The same things were measured in two ways. Each way mixes the same 10 hidden numbers, adds some noise and spreads widely along 6 directions of its own, which tell nothing about the thing.
(in the rows, 128 means zero)
Some things both ways: the first way, then the second way.
[ 75 161 135  99 187 130 106 197  97 151 104 166  80 162 113 146  66 161]
[ 72  76 164 121  97 193 107 127 233  94 164 133 134 160 143 135 187 173
 131 124]

[134 125 126 124  88 141  76 160 135 142  95 103 100 157 175 131 147 113]
[ 91 106 111  98 140 165 130 128 158 161 156 147  96 116 133 160 161 156
  75 157]

[122 112 164 169 156 114  99 158 112 208 120 171  92 154 178 177 166 107]
[ 98 115 123 124 127 138 152 130 179 163 132 113 107 140 100 124 125 151
 166 120]

[136 128 142 147 111  97 100 166 108 132 129 130  82 176 127 139 108 134]
[139 138 108 141 172 133 145 103  91 145 113 130 106  91 130 121 149 133
 184 175]

[165 120 116  78  87  98 106 193 164  82 112 111 150 103 168 102 150 105]
[165 125  85 115 159 120 117  79 145 185 149 107 161  92 129 152 129 159
 139 109]

[154 189 182 106  97 129 167  68 173  85 134 139 133  88 122  68 151  84]
[107 156 182 133  54 177 112 115 115 142 104 154  94 183  95 110 127 104
  95  99]

[128 104 162 168 135  71  83 113  68 142 133 140 108 134 102 115 137  74]
[109 144 136 133 130  68 147 168 103  96 168  78 129 129 125  80 118  62
 165 102]

[168 118 116 166 124 163 126 120 159 139 121 134  96 126 116  74 103 109]
[102  90 141 118 124 120 216 170  74  94 130 131 113 110 142 146  89 146
 145 176]

[160 187  95 129 117 148 126 139 129 111 112 167 179 148 120 123 136 147]
[140 124 165 111 131 104 107 148 123 139 117 126 139 106 134 104 109  91
 154 116]

[174 115  91 109 122 141  88 176 112 187  74 114 130 135 126  66 129 165]
[139  85 102 131 144  37 157 170 166  97 200  97 201  73 170 165  73 120
 144 134]

[144 118  91 129 131 127 130 168 125 120 101 135 141 129 157 125 124  97]
[171  96 151 132 158 157 156  98 137 178 142 141 130 107 139 177 130 161
  93  78]

[106 131 126 122 121 129 171 120 164 132 128 130  91 147 120 125 111  93]
[125 114 120 119 173 182 165 123 112 154 121 133 124 113 137 150  79 156
 163 155]

[139 119 112 121 148  91 130 149 117 145 138 157 138 114  87 106 121 105]
[150 122  83 138 171  82 136 108 110 124 133 109 168 105 153 148  87 163
 162 131]

[159 136 103 182 102 161  50 160 127 177  87 136 174 193 137  81 101 176]
[111 144 116  87 139 131 107 144 151 111 104 130 152 101 158  96 168 123
 170 164]

[150 151 134 125  97 143 121 139 135 133 120 107 124 160 101 121 138 144]
[149 176 123 120  79 103  75 143 203 131 127  87 171 141  95 115 137  91
 134 100]

[174 139 139 107 116 139  78 167 112 149 120 119 129 122  95  95 124 165]
[116  79 161 112  90 140 213 144 170 108 221 112 182 145 125 147  89 125
 134  86]

[138 136 144 132 129 121 132 172 129 162 110 167 106 140 153 121 131 155]
[110 116 118 140 114 109  81 135 165 124  99 118 123 114 139 119 144 145
 165 159]

[154 158 143 124 108 148 120 111 152  99 102 143 155 124 125  94 166 114]
[122 148 126 112  90  89  70 144 164 114 130 120 158 126 136 117 150 100
  89 119]

[105 179 169  90 156 142 182 139 144  87 164 189 115 106 115 220 172 134]
[150 103 168 165 109 158 124  97 109 161 119 158 114 119 122 160  89 134
 122 134]

[103 157 152 102 129 109 116 164 131 129 125 148  92 146 133 165 154  97]
[121 124  66  95 181 133  99  80 153 160 138 135 154 108 131 142 139 191
 146 174]

[141 194 151 153  90 146 131 121 105 152 133 149 115 139 123  95 104 115]
[142 122 191  89  76  98 116 143 116 117 141 132 166 122 118  91 111  76
 133 114]

[127 156 127 106 144 115 173 170 169  92 100 141  70 159 168 153 127  88]
[135  99 127 105 153 112 174 143 142 141 145 141 145 103 137 167  79 161
 160 138]

[108 162 160 131 103 106 177 108 149 120 104 139  70 148 160  91 111  75]
[153 107 123  96 108  83 140 140 193 167 172 126 190  85 149 162 110 119
  95  84]

[136 158  68 111 114 140 116 143 133 167 114 137 133 172 105 135 147 130]
[117 161 170 121 104  90  51 172 131 128 123  89 132 162  81  62  93  46
 124 109]

[137  92 101 155 141 123  87 137 111 195  99 137 130 139 119  70  93 121]
[163 148 139 163 106 100 103 120 151 128 133 111 151 127 132 136 148  97
  94  84]

[137 145  74 101 132 106 131 125 155 131  79 142 125 123 150  51  94  79]
[ 49 121 143 127 164 133  92 180  96 107 106 111  56 141 131  88 115 114
 163 162]

[ 99 124  84  99 117 140 134 151 188 140 102 121  87 151 143 112 118  75]
[ 41 137 118 100 133 199  56 144 156 131  96 119  70 188  99 109 150 170
  99 171]

[ 81 156 145 148 155 153 155 127 151 110 109 160  88 174 130 162 112  98]
[156 164 121 117  82  94  38 137 189 117  94 139 167 115 139 145 168 120
  83 133]

Other things, the second way, with their names:
J_139: [132 134  90 114 110  76 126 125 184 173 205  97 177  98 110 125 128  81
 108 120]
J_169: [148  86 147 133 126  88 184 135 107 120 165 145 140  93 153 179  88 140
 125 129]
J_357: [ 69 110 125 119 143  89 149 179 169 108 159  90 137 127 148  83  99 100
 212 116]
J_61: [133 154 140 116  95  63 152 190 158 110 138 103 129 124 111 139 101  93
 167 117]
J_881: [126 121  92 136 180 101 134 131 126 114 132 129 145  94 162 146 109 155
 162 166]
J_766: [143 140 126 112 100 143 142 123 173 127 119 111 150 141 111 144 150 155
 139 109]
J_230: [136  90 175 115 137 114 189 134  92 130 196 121 149  90 132  95 109  68
 168 126]
J_219: [126 138 155 149 129 140 138 134  74  89 108 117  99 154 111 111 119 128
 164 149]
J_790: [146 129 152 158  89 114 119 106 127 157 131 107 115 149  84 124 137 112
 100  91]
J_424: [ 82 153  86 133 132 163 106  99 166 155  79 123  67 162  92 122 187 193
 169 158]
J_498: [130 136 189 120  53 125 118 132 169 102 134 115 146 190  88 118 144 123
  94  64]
J_500: [ 98 114 123 103  96  78 115 186 180 126 174  84 154 122 120 127  98  97
 114 119]
J_921: [122 104 181 134  98 159 136 118 142 131 132 127 122 147 124 123 139 132
 120  86]
J_750: [141 136 129 131 114  95 109 129 138 156 126  95 138 113  98 105 112 101
 156 126]
J_953: [ 93 112  85  94 222 119 185 122  62  87 145 136 143  99 182 102 110 161
 204 190]
J_638: [138 108 116  90 186 173 157 109 172 159 103 115 139 127 124 144 130 209
 182 116]
J_583: [ 92  91 165 130 161 126 136 143  73  91 122 119  87 156 116 105 104 151
 170 156]
J_470: [113  91 140 121 130 163 221 110 154 168 182 115 128 119 122 128 125 137
 181  93]
J_894: [ 65 106 149 127 126 137 124 149 111  95 135  99  94 171 102  88 108 141
 176 149]
J_17: [127 149 130 141 148 160 102  90  61  80  90 154 106 121 142  98 162 142
 203 211]
J_55: [115 111 166  95 141 163 179 145 156 147 169 113 135 149 109 124  97 122
 151  81]
J_700: [147 118 147 122 126 185 100  76 107 143 118 169 150 117 147 135 137 143
 109 155]
J_988: [ 96 118 174 156 135 123 156 151  77  65 110 133  84 143 156 100 145 125
 177 126]
J_672: [ 76 113 153  94  99 120 149 171 187 145 166  71 125 161  87  76 124  97
 166  81]
J_523: [118 124 200 138  82  95  72 159 132  98 135 122 150 156 138  88 128  65
  72  65]
J_341: [195 122 142 160 159 130 197 106  79 133 134 162 157  48 194 155 133  97
 161 124]
J_98: [ 95 149 154 114 118 134  94 141  97 123 116 121 113 145 117  70 122  79
 142 137]
J_792: [151 103  83 188 173 123 159  91 144 162 147 121 137  75 159 171 141 157
 129 138]
J_609: [221 171 134 168 128 102 177 101 151 145 123 104 188 108 133 143 115  98
 178  48]
J_277: [150 120 134 124 123 215 146  64 165 175 143 152 136 130 111 159 148 170
 142 125]
J_606: [100  67 151 148 130 121 172 140 104 120 150 168  87  84 168 165 128 138
 133 173]
J_325: [125 157 153 150 114 161  69 108 127 150 106 122  92 156  95  94 162 100
 113 126]
J_38: [ 82 127 141 124 136 156 108 164 101  86  88 147 100 123 170 110 140 125
 134 178]
J_855: [174 125 113 150 144 126  95  54 119 192 108 148  97  97 112 157 195 162
 104 141]
J_44: [145 148 147 135 111 128  97  88 118 167 140 102 133 154  77  81 140  92
 107 103]
J_365: [155 107 156 138 119 181 154  74  94 183 127 116 118 131 103 125 134 136
 111  88]
J_753: [121 115  97 137 171 172 126 106 168 162 137 120 125 100 138 148 136 163
 172 161]
J_432: [165 150 103 125 142 114 117 106  85 152 136 149 158  77 163 148 136  96
  65 138]
J_97: [147 130 168 131  88  86 115 149 138 131 137 120 148 133 117 134  85  93
 119  87]
J_767: [146 107 175 136 138 129 204 161  99 110 165 117 142 103 146 126  91  82
 168 114]
J_433: [173 145  97  88 103  73 123 118 175 171 114 108 206 101 114 139  83 138
 169 105]
J_273: [190 154 154 111 118 183  96  61 114 177 104 169 169 119 142 142 147 124
  65  87]
J_687: [185 152  88 135 179 156 162  60 100 181 119 155 120  82 121 171 139 166
 172 174]
J_445: [ 86 116 155  83 132  80 181 179 110 128 137  87 119 139 108  70  88 101
 196  98]
J_886: [120 180 150 128  75  65  78 176 126 106  99 103 130 138  93  66 130  44
 145 144]
J_540: [ 85 121 168 164 124 123 161 176  90  97 114 111  64 158 115 112 105 103
 152 135]
J_197: [114 141 180 110  72 178 113 124 121 130  98 175 106 153 121 135 132 126
 115 131]
J_808: [158 157 129 130 111 128  75  86  45 143  71 192  95 100 127 146 162 132
  74 199]
J_374: [112 112 127 118 171 128 115 142  92  98 127 142 138 105 176 132 103 139
 127 159]
J_857: [131 128 155 174 150 174  94 105  72  93  81 143  79 129 147 130 150 153
 162 165]
J_123: [144 122 189 128 112 145 147 118 135 133 146 117 136 155 105 101 151  98
 120  70]
J_142: [155 175 148 156  94  47 138 182 157  93 144 102 164 140 122 127  99  56
 120  78]
J_215: [174 121  99 102 128 127 124  62 143 205 127 162 148  90 124 177 158 171
  66 136]
J_443: [124 100 167 150 160 170 173 105  52 133 113 132  93 124 117  91 113 126
 201 163]
J_64: [118  78 166 141 164 154 145 136  95 136 128 148 118 108 170 138  91 129
 119 116]
J_966: [138 119 138 124 113 147 156 113 145 115 123 143 157 122 129 125 135 148
 171 159]
J_678: [106 122 190 116 113 137 108 156 106 136 136 117  97 159 103 104  92  88
 107  92]
J_180: [183 149 112 127 122 103  72 127 143 153 110 112 183  60 150 134 130  84
 124 151]
J_244: [165 163 134 125 123  82  80 128  70 145 107 159 134 105 137 150 102  89
  51 140]
J_173: [102 146 156 125 158  98 114 158  36  88  55 156  74 127 156  80 149 115
 152 167]
J_893: [120 125 160 167 130 168 150 113  67 112 115 121 109 132 132  81 136  97
 158 143]
J_302: [154 122 104  95 150 109  81 104 159 170 150 126 170 108 116 156 116 149
  75 130]
J_602: [121 113 127 111 103  97 109 144 173 142 142 118 157 115 135 141 107 128
 116 108]
J_489: [101 130 130 151 159 154 158 132  92 129 165 120 112 130 135 109 112  87
 112 138]
J_494: [ 88 114 133 101 122 119 123 150 188 129 155  95 141 152 119 106 129 131
 140  89]
J_455: [136 125 120 136 104 113 123 124 199 148 176 110 160 130 133 164 134 131
  82  71]
J_946: [ 75 121 128 150 162 193 119 146  87  75 107 131 102 160 160 132 108 165
 109 173]
J_300: [122 120 117 100 145  87 136 157 123 105 142 101 156  93 137 118 106 124
 191 159]
J_346: [144 133  97 144 177 102 148 135 138 114 133  98 163 108 163 152  91 143
 166 111]
J_954: [203 118 129 127 169  87 145  99 109 176 140  98 174  73 123 131  92 115
 171 101]
J_757: [133 113 145 153 127 137 115 120 115 126 120  91 148 119 133  98 122 107
 157 124]
J_639: [182 153 150 204  84 103 132 127 107 121 126 116 120  98 133 144 165  59
  92 112]
J_271: [145 132 106 145 169 191 155  78 143 194 104 131 113 137 115 167 111 191
 140 107]
J_647: [125 120 146 117 119 166 101 139 163 145 136  89 141 142 113 124 140 124
 102 100]
J_446: [113 115 179 112  91  67 107 176 133 101 115 145 120 133 135 128 121 111
  95 116]
J_904: [110 117 155 128 148 151 116 121  77  93 103 165 103 135 169 139 124 159
 137 139]
J_815: [ 90 134  90 125 136  76  92 166 125  97 108 147  99 105 151 158 144 151
 101 210]
J_186: [169 160 157 170  75  96  48 114 125 113  93 140 152 126 136 121 143  83
  76 111]
J_318: [188 126 111 177 137 122 162  53  93 163 141 109 159 110 114 132 118 135
 158 110]
J_849: [105 143 182 131 153 173 121 139  89  82  84 149 102 151 140  71 141 113
 179 157]
J_115: [128 155 147 124 104  78 141 181 116 119 147 106 141 135 119 123  70  63
  97  99]
J_203: [120  86 165 109 177 176 174 119  86 196 129 146  73 114 118 145  93 155
 145 120]
J_48: [ 74 116 145  98 111 115 167 179 184 128 151  91 114 155 112 108 126 123
 174  87]
J_843: [ 77 105 154 126 153 140  92 166 101  48 122 148 130 128 200 117 118 132
 112 166]
J_882: [158 155 128 165 108 117 101  90 113 106  94 123 138 132 130 116 179 132
 130 129]
J_175: [107 101 150 130 144 161 180 160 112 147 125 146  96  92 168 144 124 113
 140 138]
J_257: [128 200  85 102 138 145  19 110 198 154  53 139 129 130 122 109 202 150
 139 160]
J_111: [ 68 147 152 129 114 163 103 176 194  77 126  79 136 191 131  76 145 110
 141  83]
J_262: [130 127  97 122 165  95 140 139 124 139 138 105 131  80 136 125 125 121
 181 164]
J_972: [127 157  98 129 139  43  70 144 136 129 111 110 145  95 145 101 137  97
 145 136]
J_24: [ 84  89 153 145  74  89 130 169 149  60 189  90 167 156 146 123  77 111
 125 101]
J_234: [157 148 105 166 119  93 115 153 176 127 156 106 185  87 183 152 131  76
  86  79]
J_765: [134 120 143 130 170 166 189 121  69 144 106 167 105 127 142 166  55 163
 138 139]
J_879: [112  65 163 106 145 143 187 146 101 132 144 150 129  92 166 150  85 144
 147 141]
J_305: [113 106 194 134 112 163 171 119  96 124 135 155 108 171 121 128  92 131
 127  92]
J_801: [115 128 140 121  97  97  87 128 126 154 157 115 161 128 125  97 100  76
  81  98]
J_691: [165 111 132 139 143  94 151 116 124 146 169 131 166  91 147 153  97 110
 109 112]
J_637: [138 167 102 129 140  59  69 140 106 121 116 125 124 101 142 129 119 103
 136 149]
J_927: [129 131  99 165 136  70  55 113  94 115  86 130 111 121 138 147 116 163
 113 168]
J_980: [ 94 134 137 129 104 112  71 133 152  99 123 121 139 143 143 101 131 115
 143 131]
J_619: [100 151 125 123 130  98  79 167 124  92  88 137 111 121 149 111 132 117
 150 176]
J_471: [ 99 117  81  98 228  83 155 142 127 138 140  99 132 104 135  96 104 160
 216 158]
J_829: [107 125 165 129 132 148 128 140  47  85 101 167  70 147 138 135 131 141
 109 171]
J_345: [121 122 110 102 155 103  89  93  92 130 132 157 138 109 154 125 140 147
 100 159]
J_838: [108 113 105 116 185 154 163 148 131 110 166 116 134  89 165 129 127 122
 174 171]
J_670: [167 169 128 128  87 122  89  92 160 163 101 105 148 140  84 105 163 114
 140 104]
J_187: [ 84 107 174 115 108  96 101 146  97  54 145 100 147 172 122  55 104 113
 162 129]
J_384: [ 83 111 120  96 155 129 193 189 109 128 111 150  95  87 175 156 100 142
 155 160]
J_734: [106  82 159 103 121  94 181 183 182 135 175  77 157 132 118 117  68 118
 172  70]
J_701: [113  82 164 117 126  86 157 172 109 100 151 107 160 113 172 125  63 114
 141  86]
J_472: [179 112 153 128 141  82 166 128 103 131 158 132 178  98 160 150  94 105
  94  71]
J_442: [156 145 110 128 165 118 153  86 120 149 134 119 143 113 114 105 149 128
 185 131]
J_832: [165 122 135 151 145 180 141  70  98 177  89 162 121 104 131 156 115 160
 151 150]
J_958: [141 121 167 166 141 152 166 120 137 161 160  79 136 133 114  92 110  73
 170  57]
J_381: [165 124 132 149 172 168 152  57  94 149 130 159 137 112 145 142 153 155
 125 134]
J_914: [119 134  79 129 150  81  73  95 116 139 101 114 114 106 139 115 184 166
 130 159]
J_102: [100  85 132 117 113 145 149 140 195 106 192 119 171 124 169 149 140 143
 102 101]
J_967: [132 172 118 144  97  12  77 158 117 112 122  95 125 131 104 101 117  72
 134 123]
J_993: [131 123 137 166 150 113 115 127  91 128 109 171 105  95 169 148 120 121
 122 166]
J_75: [154 121  95 165 145  97 109 106 172 132 111 124 130 106 151 179 177 183
 107 125]
J_391: [132  99 173 120 100 110 162 136  99 133 171  92 160 117 104  74  98  67
 159 122]
J_624: [ 89 136 126 167 124 108 110 174 136 113 142  83 133 121 153  88 100  59
 164 114]
J_653: [ 99 163 174 152 105 167  90 148 133  79 110 106 125 177 117  56 129  74
 179 122]
J_764: [144 144 154 119 116 114  86 124 124 112  85 156 140 116 143 116 164 120
 116 144]
J_417: [122 149 167 132  79 129 140 155 137 132 104 127  98 152  90 118 139 101
 130 130]
J_754: [154 103  79 120 193 101 144 110  87 135 129 117 150  63 151 153 102 170
 181 196]
J_415: [125 155  81 135 172 103  62 124 135 117 104 134 115 103 143 151 141 159
 169 190]

Some of these things the first way, each followed by its name:
[ 98  72 116 136 170  95 111 158 132 173 114 171  85 141 126 121 104 134] -> J_792
[104  98 126 149 146  91 135 144 118 132 107 136  97 193  65 139 126 127] -> J_111
[165 197 139  90 125 114 148 133  92  93 140 164 138  97  46 104 159 121] -> J_187
[110 153 146 159 132 126  77 129  87 184 112 165 105 141 140 115 113 120] -> J_230
[174 128 161 133  44  95  98 171 118 139 124  96 122 174 151 137 192 147] -> J_98
[168 128 158 151  95  82  72 158  82 134 119 119 138 168  94 113 167 127] -> J_953
[149 108 128 154 109 142 104 172 147 123 102 129 135 175 138 137 151 152] -> J_38
[147 153 128 149 139 162  83 106  95 142 123 145 129 144  85 147 157 129] -> J_815
[166 138 177 125 101 151 126 126 119 133  98 117 157 144  99 125 213 165] -> J_653
[141 142 116 120 116 144 107 175 165 130 123 170 109 124 146 121 139 132] -> J_391
[163 121 158 159  97 101  76 173  98 167  98 116  99 168 165 115 156 123] -> J_442
[ 90 154 116 134 150 129 128 104 120 144 136 172 110 146  88 142 110 104] -> J_325
[ 84 126 133 142 177 128 118 125 154 119  97 169  90 130 164 127 105  60] -> J_262
[171 105 175 171  87  73  77 182  78 203 139 111  87 175 148 139 150 140] -> J_424
[152 161 149 120 136 138 104 132 112 144 104 163 109 104 160  80 102 142] -> J_606
[168 219 137  92  88 117 211 119 186  45 156 153 136 125  99  94 129 120] -> J_433
[144 165 141 174  74 121 144  89 114 190 113 118  54 194 109  71 113 121] -> J_886
[141  84 123 139 135  96 112 193 104 201 137 153 103 122 154 148 152 104] -> J_927
[166 128 178 126 124  98 119 144  85 117 184 170 140  94  55 163 190 156] -> J_318
[133 171 157 141 123 147 155  60 102 142  95 123 134 117 120  98 163  64] -> J_55
[122 141  99 110 134 123 139 173 132 113 142 149 100 138 102 132  87 116] -> J_754
[138 166 157 120 109 122 157 140 165  81 127 149  98 137 140 124 140  96] -> J_670
[169 106  78 122  95 191  98 152 155 134  97 113 191 117 121 111 180 146] -> J_647
[162 123  75 116  70 130  79 131 185 111 105 110 159 137 123  25  95 124] -> J_432
[174 146  70 101 104 126 147 165 155 111  94 138 150 118 156  63 112 111] -> J_954
[176 145  90 105  99 122 122 191 149 103 106 127 151 129 203 141 148 109] -> J_203
[186 167 169 127  99 102 134 156  80 113 164 129 131 153  86 178 193 157] -> J_305
[135 146  97  92 124 137 116 151 162 103 115 139 118 134 125 125 135 123] -> J_500
[134  93 135 167 156 129  69 182  96 175 160 182 120 137 133 228 189 133] -> J_790
[144  67 116 131 101 140 122 143 138 156 117  87 127 148  69 113 170 130] -> J_946
[148 113 136 117 127  95 122 141 118 107 121 153 151 132 103 140 172 148] -> J_958
[106  96 147 137 140 149  66 143 120 132  83 112 134 150 139 137 138 120] -> J_838
[130 149 134 124 127 110 130 127 108 137 119 145 111 142  85  87 112 122] -> J_381
[144 121 129 118 118  86  86 183 126 107 125 120 127 149 159 143 123 100] -> J_637
[144 144  97 164 157 156  75 142 102 165 100 173 165 141 115 112 119 126] -> J_123
[141 153 135 163 126 151 149 106 153 142 104 136  69 161 142 101 110  96] -> J_417
[160 118 125 131  71 189 105 159 172 114 107 114 184 140 153 139 186 185] -> J_180
[163 111 146 145  94 119  47 228  94 215 115  89 108 166 159  89  71 171] -> J_17
[171  95 120 169 188 114  52 196  99 132  94 167 169 132 150 118 111 132] -> J_988
[153 132 156 161 140 129 109 123  84 125 151 157 142 123  50 114 128 143] -> J_882
[137 109 124 145 161 158  89 155 133 122  95 139 141 147 145 146 129 124] -> J_767
[128  86 149 118 111  79 119 140 141 135 115 140 123 133 125 102 161 146] -> J_624
[146 173 112 137 140  70 164 142 156  54 132 188 101 148 133 123 119  61] -> J_445
[ 95  87  99 122 167 130  71 127 189 143  94 161 117 138 132 117 142  85] -> J_489
[138 118 115 171 120 108 117 144 159 105 115 136 107 183 168 121  85 105] -> J_384
[148 170 126 119  96 100  87 157 104 138 136 150 134 135 121 104 130 110] -> J_345
[152 175 164 109 102 145 175 119 144  95 146 149 141 116 108 146 165 147] -> J_832
[190 151  86 189 103 104 110 133 101 140 102 150 140 176 116  61  98 115] -> J_173
[113 153 133 124 164 133 153 114 156 133 113 172 121  98 161 120 116  58] -> J_97
[164 145 137 145  86 175  83 163 168 123 126 131 138 126 180 133 147 120] -> J_808
[140 176 132 162 135 149 123 151 106  90 140 172 143 181  80 197 150 162] -> J_764
[129 142 173 152 148 150 127 111 128 110  95 152 141 136 151 157 189  96] -> J_619
[ 96 148 138 128 138 113 154 129 135 152 125 168  92 125 148 117 112  86] -> J_602
[153 127 134 140 116 130 113 152 114 120 120 110 100 136 130 124 123  83] -> J_829
[193 172 111 120  30 135 118 149 139  95 141 100 201 159  87  96 148 181] -> J_273
[148 191 140 131  91 145 135 105 134 104 146 153 128 118 118 118 150 108] -> J_215
[127 112 136  81 155 118 152 196 163  60  98 122 107 114 165 129 110  95] -> J_857
[123 149 124 133 132 112 119 145 118 143 109 158  82 118 176 102  96  78] -> J_855
[ 85 134  99 148 145  75 157 152 113 161 117 176  72 178 112 116  72  99] -> J_523
[128 132 128 148 124 122 148 118  92 161 124 167 146 138 101 142 166 136] -> J_64
[148 135 129 136 107 122 138 189 134 126 120 137 109 154 165 140 122 135] -> J_879
[163 130 122 154  98 126 109 100 117 154 134 117 133 154  81 121 160 119] -> J_115
[141 122  94 148 144  83  94 172 105 179  84 160 106 182 156 127 147  88] -> J_471
